There are 4 ways to turn a row about zero (a turn may also mirror it). The second row of each pair is the first, turned, with some noise. The first 28 pairs use one turn. New pairs use 2 turns, one after the other, and a turn may come again.
Known pairs, each followed by its turns in order:
[  8.3 -10.1  16.4  -8.8   7.2  14.6]
[-0.4  2.6 -9.2  0.3 26.6 -1.7] -> q_621

[ 13.1  -5.3   7.8 -17.7 -18.6 -12.6]
[ 10.9 -18.4  13.4 -19.3  -6.0  10.7] -> q_570

[-18.2  27.0  -3.7 -16.6  23.2  -6.3]
[  2.0  36.7  13.1 -15.9   7.2   7.6] -> q_639

[-16.7   2.1 -40.4   1.5 -21.7  21.0]
[  3.0   5.2  14.7  -7.5 -23.9 -43.6] -> q_621

[  7.0  10.1 -15.3 -27.0  -2.0  -2.2]
[ -0.1   0.0  24.1 -16.8  11.6  -8.5] -> q_639

[ 30.0  11.6 -18.6   4.6   7.6 -19.3]
[-25.9 -22.2  -9.3 -12.3 -17.2  10.1] -> q_621

[  0.9  -8.8 -21.4   5.5   1.8 -17.7]
[-18.8   7.8   2.2  -0.8 -20.7   2.7] -> q_621

[ 7.9 14.0  6.2 -7.8 12.0 12.1]
[  1.5 -12.5  -9.2 -14.6   5.1 -12.5] -> q_784

[-20.7   1.9   4.1 -21.0 -16.2  20.4]
[32.5 19.6  8.9  3.2 -4.3  9.2] -> q_570

[ 34.0  30.2  45.2 -20.8  -7.4   7.0]
[ 25.9 -14.9  10.3 -59.6  13.0  -3.7] -> q_784

[-17.4   7.5   8.1 -19.3   8.5   1.9]
[  4.0 -25.4 -10.5  -0.4   2.1  11.1] -> q_784

[-12.3  18.3  -9.9  -4.7 -12.6  18.0]
[ 15.8  16.5 -11.7   7.5  -0.9  18.8] -> q_570

[ 28.2 -14.4   4.3  11.1  41.4  -9.4]
[-42.6  -8.1 -10.5  14.5  17.5  21.6] -> q_621

[ -1.5  17.8 -20.0   5.0   8.4  19.8]
[ -1.3  18.3 -21.0   7.7  16.1   9.3] -> q_570

[ 5.5 19.4 40.0 12.6 -4.0 -4.3]
[ 17.1  11.4 -31.6 -11.9 -18.6 -16.1] -> q_639

[  6.1  -3.2 -19.0  25.1  12.2 -26.0]
[-42.6  -8.3  -0.9   7.3   0.0   2.9] -> q_570

[ 25.2  -3.1  17.8 -34.1   5.8  19.3]
[ -4.7 -11.8 -14.4 -43.5 -12.9   2.2] -> q_784

[22.7 13.2  6.8  3.1 11.4  3.1]
[ -2.3 -11.2 -22.2 -11.6   7.8  -7.9] -> q_570

[-22.7   5.6   2.8 -50.0   7.3  -1.4]
[ 24.3  10.1  30.2 -32.0   9.7  21.0] -> q_639

[ 17.9  -1.9   9.3   9.8 -15.7  -6.3]
[  7.3  18.6  16.6 -12.1   0.5  -0.9] -> q_784

[ -3.4  -3.9  -9.9  27.0  13.3 -20.3]
[-19.6   0.1  18.4  11.9 -15.7  16.8] -> q_621

[-10.1   7.6  -9.3 -16.7 -25.9  13.7]
[ -5.3 -11.2  23.1 -16.6 -19.4   3.2] -> q_639

[ -6.9 -16.5 -16.0 -11.4  -1.1  -2.3]
[ 1.0 -8.7 18.2  8.0  8.9 11.0] -> q_639

[-12.1  -0.8 -15.6 -22.3 -18.8  14.0]
[-25.1 -20.1  11.5   0.1 -11.9  10.4] -> q_784

[ -7.4   8.9  12.0 -31.1 -23.0  -3.9]
[ 25.7   3.4  10.7 -21.0 -16.6  17.1] -> q_570

[ 26.9  21.1  -3.4 -12.0   9.4  -5.6]
[ 15.3  -9.9   0.8 -17.7 -12.7 -25.4] -> q_784

[-12.7 -20.8  -3.2  16.0   2.7  -7.4]
[-10.5  20.3  18.4   7.5  -3.6   5.5] -> q_621

[ 11.0 -18.4  12.3  12.9   3.5  -8.0]
[  8.4  -9.9 -19.1  15.3   7.2  -1.9] -> q_639

New pairs. What belongs after each?
[-10.1  21.9  18.5  38.0   6.2 -24.1]
[ 26.4  18.4 -20.3 -12.6   5.3 -35.8] -> q_784 q_784

[  2.9   8.1   5.5 -12.4  11.1 -11.1]
[ 11.1   5.2 -16.7  -2.2  -6.2  -4.0] -> q_570 q_621

[23.8 25.0 -9.9  5.7 17.5  2.2]
[-16.5  18.1  -9.9  16.3  -9.2  22.8] -> q_621 q_784

[  5.2   0.0 -13.5  24.2  -7.4  12.0]
[  7.3  -2.7  16.3  -6.1 -20.6 -13.9] -> q_621 q_570

[ -1.9 -22.8   0.2  -6.7   3.1 -20.7]
[26.7  0.8 -9.6 -4.0 -8.7  9.1] -> q_570 q_639

[-12.5   2.5  -2.2  -5.0  -5.9  -6.6]
[-6.9 10.2 -3.3 -4.0  7.9  2.8] -> q_784 q_784

[ 16.5 -15.0  12.1  11.7 -32.4  -2.4]
[ 16.3  -0.6 -33.6   6.1  17.8  -3.5] -> q_621 q_621

[-5.4  0.7 33.3 28.5 -3.8  5.8]
[  2.6  -1.9 -37.9 -16.5  12.3   9.3] -> q_621 q_639

[ 12.0   0.7   7.7   6.7   9.4 -14.7]
[ -7.2 -16.0  -9.8 -11.2  -5.4   4.8] -> q_784 q_621

[ 10.7   3.3   6.4 -32.0   9.4 -23.3]
[ 22.5  10.3  16.6 -30.4  -0.2   1.5] -> q_570 q_570

[ -7.0  11.4  -5.9 -18.2   3.2   3.9]
[  8.3   7.0 -12.9 -14.1   5.3   5.8] -> q_570 q_570

[ 13.5   7.3   7.1 -29.5  42.3  33.4]
[-18.9  20.8   7.1  46.4  28.9  12.9] -> q_621 q_639

[ -0.6  11.5 -17.3  34.6  -6.8  20.6]
[ 22.2  16.5  24.7   8.8 -22.4  -8.6] -> q_639 q_621

[ 14.7   2.3  16.9 -17.6 -25.4 -14.5]
[-15.7   8.1  -1.3 -27.7 -17.8  17.2] -> q_570 q_784

[-24.2  18.9  33.7   8.5  -4.3   2.2]
[ -0.4 -26.0  -3.4   2.9  -7.6  37.7] -> q_570 q_570

[ -7.8 -10.4  -1.8  12.6 -34.1  16.2]
[ 16.6  23.5  -9.3   4.4 -21.0 -20.4] -> q_784 q_570

[ 35.1 -14.3   6.6  -7.1   6.9  -6.7]
[  7.1   3.3 -26.8   0.7 -21.3  18.5] -> q_570 q_784

[14.4 -5.4 -8.2 -2.3  2.5 -6.1]
[  1.0  10.7   9.6  -1.8   4.0 -11.9] -> q_570 q_570

[-16.8  -9.3  10.7  11.5  15.7 -12.7]
[ 18.9   5.1   9.7  -3.0 -14.7  18.5] -> q_570 q_621

[12.0 20.9  3.3  8.3 15.9 30.2]
[-32.2   6.9  -5.5  -5.4  20.0  16.7] -> q_570 q_570

[  0.2  -1.9  -2.3  -9.6 -24.2  -2.2]
[-12.9   8.3  -4.5 -21.4   4.8   1.8] -> q_570 q_784

[-15.5   1.9   4.3 -15.0   2.6  17.6]
[-23.2 -12.1  -9.2  -5.3   2.8   2.3] -> q_621 q_570

[-21.3  -3.6  35.1  11.5  18.9  14.0]
[-25.5 -24.8  -2.1  -9.3 -22.5  22.4] -> q_570 q_570

[ -3.0 -28.0 -14.3 -21.7   2.2 -21.8]
[  9.5  23.2 -26.0 -18.4  14.7  -7.9] -> q_639 q_784

[ 13.9  -0.7  -0.9  -8.9  -2.3 -35.8]
[ 14.4 -32.9 -11.1  -6.2   0.5  12.0] -> q_784 q_570

[31.7 -6.3 24.2 23.3 -3.6 -0.3]
[-29.7  14.1   2.7  -5.7 -31.9  -2.3] -> q_639 q_621

[ -3.7 -27.0   5.9  10.9 -24.8  23.6]
[ -9.4 -34.9  -9.3   5.8  26.1   5.4] -> q_784 q_784

[ 22.6   5.9   4.2  22.6 -21.3   8.4]
[ 23.8  25.3  -4.9 -18.5   1.9  -5.8] -> q_784 q_639

[ 29.0  16.1  23.1  12.0 -24.2  12.8]
[-15.2 -36.0  10.3  20.8  21.0  -3.0] -> q_570 q_639

[-44.1   2.4  12.5   3.5  11.4   9.8]
[-15.2 -29.1 -32.0  10.5  -7.7 -10.2] -> q_621 q_570

[-12.8 -37.0  -0.1   5.6 -21.4 -23.6]
[-25.9  -0.5 -18.5 -21.7 -30.9  -4.5] -> q_784 q_639

[-31.1  16.9  11.3 -11.5   8.2 -13.1]
[ 15.5 -33.2  -9.1 -15.2   8.1  -5.2] -> q_639 q_621

[ 19.2   0.7  11.5 -18.3  28.2  -4.0]
[ -9.4  11.7  18.0 -32.4  -0.2   2.1] -> q_570 q_570

[ 17.9   4.2  16.7 -14.7 -10.5 -26.8]
[ 20.1 -28.5  14.4 -10.6   3.9  10.6] -> q_570 q_639

[ 12.8  -5.7 -22.2   0.8  20.7  20.6]
[  4.6  13.3   4.2   3.1 -36.3   3.6] -> q_784 q_621

[ -1.5  -1.4  16.3 -18.2 -25.1  16.8]
[ 15.5 -32.2  11.4  -8.2   5.0   0.4] -> q_639 q_639

[ 19.7 -10.8 -17.6   8.2  20.7  -3.2]
[ 11.8  -3.3  27.6  15.0 -10.2  -9.4] -> q_784 q_784

[ -6.0  13.8   9.0 -12.6   3.8  31.1]
[-31.8  -1.1  -4.0   2.8  -5.4  19.5] -> q_621 q_621

[-2.8 18.2 20.1 17.2 -4.4  7.0]
[ -7.3  -2.6  27.7   1.0 -11.9 -13.0] -> q_639 q_639

[  6.8 -21.2  12.8  32.9  26.1   1.8]
[18.0 18.4  2.6 42.4 -1.2  2.5] -> q_570 q_639

[  8.5  -1.0   3.0   1.1  23.7 -47.2]
[-35.2 -12.6 -34.9 -12.0  -0.3 -10.8] -> q_639 q_570

[-3.8  7.9 16.7 20.9 16.0 -0.1]
[  3.7  -4.0  -4.4  19.2   3.3 -25.2] -> q_621 q_570

[-19.3 -54.5  -9.4  -1.9   0.1   1.0]
[-37.4 -15.2  20.9  16.8  29.9 -14.2] -> q_784 q_784

[ 25.1  -0.4 -15.5  26.5 -26.3  -5.3]
[ 17.2   3.3   5.2  41.9 -12.4   1.4] -> q_639 q_639

